The rows come from 4 hidden closed curves, with some noise, and rows from the same curve form a group. Each curve winds through 6 dimensions. The rows are also pushed far along 4 directions, which tell nothing about the answers.
Some rows, each with its group after it:
[  2   8   0   7   4   9 -15   8  -2  -1  11   8  -1   0] : K_622
[-16   1  -3  -4  -4  15 -10  14  -2  -1  -3   0   3 -18] : K_843
[ 10  27   5   5  15 -15 -10 -15   2  10   2  10  -7  16] : K_622
[ -9  20  -4 -31  15  18  -5 -21  10 -31  -5  12  10 -17] : K_638
[ -7  -5  -5   1 -14  23 -10  14  -1   2   5  -6   1 -16] : K_622
[ -4 -33 -10   5 -22  31  16  20  -3 -16  18  -1  11 -22] : K_957
[ 18   1  -3  26   7  21  -9   5  -7 -12  20   9   8  12] : K_622
[ -3  -7   3  -5   8  -3  12  -9   4 -11  -1   7  -1  -4] : K_638
[ -7 -17   2 -18  -8  -9   5   0   9   1 -15 -22  -7  -4] : K_957
[  4   8  -5  20   6  -3 -19  11 -11   9  -3 -16  -5   9] : K_957
[-20   8  -3 -18  11   5  -7  -9   3 -17 -13   4   2 -16] : K_843
[  5 -20   0 -14  -8  -5  12  -6  14   5   1  -5 -11   7] : K_622
[ 1  7  5  4  9 -5  1 -4 -3 -9 -7  0  7  4] : K_622
[  5  30  11  18  16 -18 -14  -1  -7   8  -5   4   6  16] : K_843
[ -2   9   6  38  -4  -7 -15  30 -14  22  -8 -16   0   8] : K_843
[ -4 -19  12 -26  10 -34  12 -14  13   0 -21 -13 -19  11] : K_843
[ -4   3   4   4   0 -19   0   1  -2  11  -1  -1 -11   1] : K_622
[  7  -9  12   2  12 -18  15  -9   3  -7   1   6  -5  10] : K_638
[ 13 -18   4  16  -3  -9   2  19  -4   5   4 -11  -1  20] : K_622
[  0  29   4 -10  24 -15 -15 -16   9  -3  -3  20  -4  17] : K_638
[ -1 -18   3  -4  11  -8  12 -10   1 -22   9  12  -5   0] : K_622
[ 17 -20  18  17  -5  -8  13   6  -5   6  -1 -16   0   9] : K_843
[-10  22  -2  12   1  -4 -19  14 -17   5 -19 -17   9  -2] : K_957
[ 20  -7  14 -15  25  -8   6 -18   8 -17  12  18   0  16] : K_843
[  3  10   9   0   8 -20   3   2  10   8 -13 -10  -1  13] : K_638
[ -2  13  -6 -14   2  -4  -8  -5  -4  -4  -6 -10   0  -8] : K_638
[  7   9   9 -12  29 -33   7 -13  11 -13   6  19  -9  19] : K_638
[-11  -7 -12  -3  -8   4   8   0   1  -5  -8  -7   5  -5] : K_622
[ -6  11   1  -2  13 -13  -6  -8  -1   3  -4   7  -9   1] : K_843
[  2   1   2   7   0   5 -13  19  -2   6   1  -4   4   6] : K_843
[  0  -4  -3  -1 -14   6  -2   9  -9  -9   4 -11   1 -13] : K_638
[-3 -6 -2 -7 -8  4 -2  3  8  7  3 -2 -8 -3] : K_622
[  3 -15  -1 -35   7  -1   8 -20  10 -22   7   9  -7  -4] : K_638
[ 3 -7  5 -2 -9 12  6 -2  9  2  8  6  1 -4] : K_843
[  7  18  13   6  17 -46  -5  -1  -8  11  -8   5  -9  28] : K_957
[ -5  18   5 -36  19   8  -9 -26   9 -13  -6  15   4 -12] : K_843
[ 11  -2   1  10 -11   8   6  12  -3   4  15   9   7   6] : K_957
[ -3  -6   6 -12 -14   8  11   1  10   7  -9 -11   2 -11] : K_622
[ -3  -4   5 -21   8  -8   3  -8   1 -15 -11  -2   2   0] : K_957
[ -9  13  -1  -8  -1  22 -14   0   1  -6  -2   1   5 -18] : K_622
[-3 -5  1 -6 -3 -5  3 10 -1 -6  2  4  6  1] : K_957
[  6 -16  -4  -2 -11  26   8  -3   5  -2  14   5   1 -12] : K_843
[ 5  8  1  6 -3 -2  4 -2  0  4  8 11  0  4] : K_957
[ 2 17  7 -8  8 -2 -9 -8 -1  7 -3  5  2 -3] : K_843
[ -6 -34   1 -33  -4   0  25 -12  12 -24   7  15  -9 -11] : K_957
[ -9   7   1  -1   5  -7   1  -5  -2   0 -12  -6   0  -7] : K_638
[-10  27   1 -35  17 -10  -2 -37   5 -12 -19   8   1  -9] : K_957
[ -8   2  -2   8 -10  -9 -15  21 -11  20 -22 -31   2   2] : K_638
[-14  30 -23   4   9  26 -30  10  -8  -9  10  17  10 -11] : K_957
[ 5  6  3 -7 -1  0  3  3  2 -4  6 13  9  7] : K_957
[ -1  13 -10  10  -2  -3 -19  19 -12  13  -3 -14   2   3] : K_638
[  3  37 -12  16  12  24 -32   3 -14   5  -4  -1  19   2] : K_638

New rows. What belongs after each?
[ -2 -27   8  -9   1  -5  19 -11   7 -17  10  10 -13  -9] : K_622
[ 11  -6  -1  22 -10   2   1  10 -13   2  16  -1  -2   0] : K_638
[ 12 -12   3   2  -4  -9   9  -7   5  12  -1  -9  -9  10] : K_843
[  9  -4   6   0  13  11  -1 -13   4 -21  14  14  -1   2] : K_622
[ 18   4   3   9   8 -11  -4   3  -9  -1  11  -1  -1  13] : K_638
[-10   4   5 -18   0 -12   5 -12   3   1 -28 -19   1  -6] : K_622
[-15  -6  -2  -7 -20  -7   7  17   2  17 -17 -20   0 -11] : K_622
[ 20   2  19   0  16 -16   7  -2   7  -2   8  12  -1  21] : K_622
[  7  19   5  -4  13  -6  -6 -18   2   1   1   8  -4   4] : K_622
[-15  -2 -11  -5  -5  13  -3  -1   0   0  -2   0  -4 -19] : K_843
[  8 -36   8  18 -18  -5  31   9   5   0  10  -4  -6   5] : K_622
[-11  18  -3  -8   4   5  -7 -12   7   2  -6  10  -1  -4] : K_638
[ -8  32  -2  -2   9  -5 -17  -3  -8   4 -24 -13  12  -2] : K_622
[  6  11  -9  15  -9   8 -15  20 -16   8   3 -19   8  -4] : K_638
[ -1   9  -3  -5  16   8  -2  -9   4 -19  20  32   5  -1] : K_843
[ 12 -29   1  28  -6 -12  15  19  -7  -1  14  -3  -3  18] : K_622
[ -1 -13   1 -18  -3   5   1   2   6  -2   2  -1   1  -3] : K_843
[-15  18 -15 -14   7  -1  -6  -4   0  -6 -12   3   9  -4] : K_622
[ -6  13 -10  -9   2  20  -7  -9   6 -11   3   3  10 -13] : K_957
[ 19  17   8   3  22 -27  -5 -18   4   6   0   8  -9  32] : K_622
[-7  9 -7  8 -3 12 -6  3 -3 -2  2  2 10 -7] : K_843
[  2   1   0  20   6  -5 -11  21  -6  13  -4  -6   5  17] : K_638
[  7   8  12  15  -9   3 -10  14  -6  23  -9 -18   4   2] : K_843
[  6 -21  17 -12  -2 -26  32 -12  11   1  -5  -2 -10   3] : K_622
[  2  -8   2 -16  13 -11  14  -5   9 -16   7  17   1   6] : K_622
[ -3  -8   5 -11   4   3   1 -15   1 -10  -6   3  -1  -3] : K_638
[ 1 -8  0 -5  0 13 -4  8  1 -9  3  0 10 -2] : K_843
[ -1 -16  14 -27  25 -24  19 -31  22  -8 -10  16 -12  16] : K_638
[ -9   7  -9 -18  -1   6 -11   0   3   2 -10  -8   3  -5] : K_622
[-13  -8 -10  -9  -3   0  -5   3  -2   3  -4  -2  -5  -8] : K_638
[ -2 -18   3 -20  -5  -4  28 -19  14  -7   0   6  -6  -9] : K_622
[ 8  2  6  6 -6  8  5  8  4  5  3 -2  7  2] : K_622
[-4  0 -3 -3  0 -4  5 11  0  0 -1  2  5  1] : K_622
[  2 -11  -5   5  -4   4  -1   0   1   3   0 -16 -10  -3] : K_957
[ -4  -4   3  17 -18 -20   4   3 -13  25 -25 -38  -7  -4] : K_622
[  4 -11   4   7  -2   6  12  16   0  -6  13   9   7  -3] : K_622
[ -8  10  -4 -21  13  23  -3 -25  10 -28  -2  12   4 -15] : K_957
[-13  14 -16   1 -19  22 -24  18 -12  18 -11 -22  14 -18] : K_843
[ -9  -3  -6 -14 -17  10  10  -7   6   2  -2   0  -1 -18] : K_957
[-11 -12   0 -17  -2  -9   2 -10  -4   1 -21 -17  -4 -10] : K_638
[ -7   3   2 -25   5 -21   3 -27   6   9 -17  -6 -14  -2] : K_638
[ 17 -25  11   2  -2  -1  12  13   6  -2  14   2  -2  12] : K_622
[ 15   8   2  25   4   4 -12  11 -13   8  13   0   2   8] : K_622
[ -4   3 -14  -2 -25  29  -5  15   0   7   0 -19   6 -21] : K_638
[  3 -13   1  10  -6 -16   4  11   1  10   5  -5 -13  10] : K_957
[ -3 -16   4  -8  -9 -17   3   6   5  10 -17 -28  -9   2] : K_957
[-13  -5  -9  -8   6  14  -1  -8  -3 -25   6  11   3 -18] : K_622
[ 28 -13  17  14  10  -6   9  -1   1  -6  13   3   4  23] : K_843
[ -5   5  10  -7   5   0  -1  -9   0  -2 -13  -5  -1 -11] : K_843
[ -3  -6   8 -16 -11 -15  11 -18  10  20 -19 -18 -16  -5] : K_843
[ 2  7 -9  7  3 -6  1 -4 -2  5  5  6 -2  7] : K_622
[  2  -3  -8  10   4  -2 -11  13  -4   6   5  -1  -4  10] : K_843
[  0   4   2 -12  10  -9   2  -5   1 -12   6  22   0   7] : K_957
[-20  10  -7 -13   8   6 -10  -9   5   6 -23  -4   4  -8] : K_638
[ 13 -23  10  14 -11  -7   2  25  -2  15   6 -13  -2  15] : K_843
[  3 -11  15  11   6 -20   9   4   5   3  -2   1 -12  12] : K_843
[  6  -9   4   2  -3 -16   7   1   4   3  13   8 -14   9] : K_638
[-3  0 -3  9 -8 -1 10  2  2  5  4  6 -1 -3] : K_622
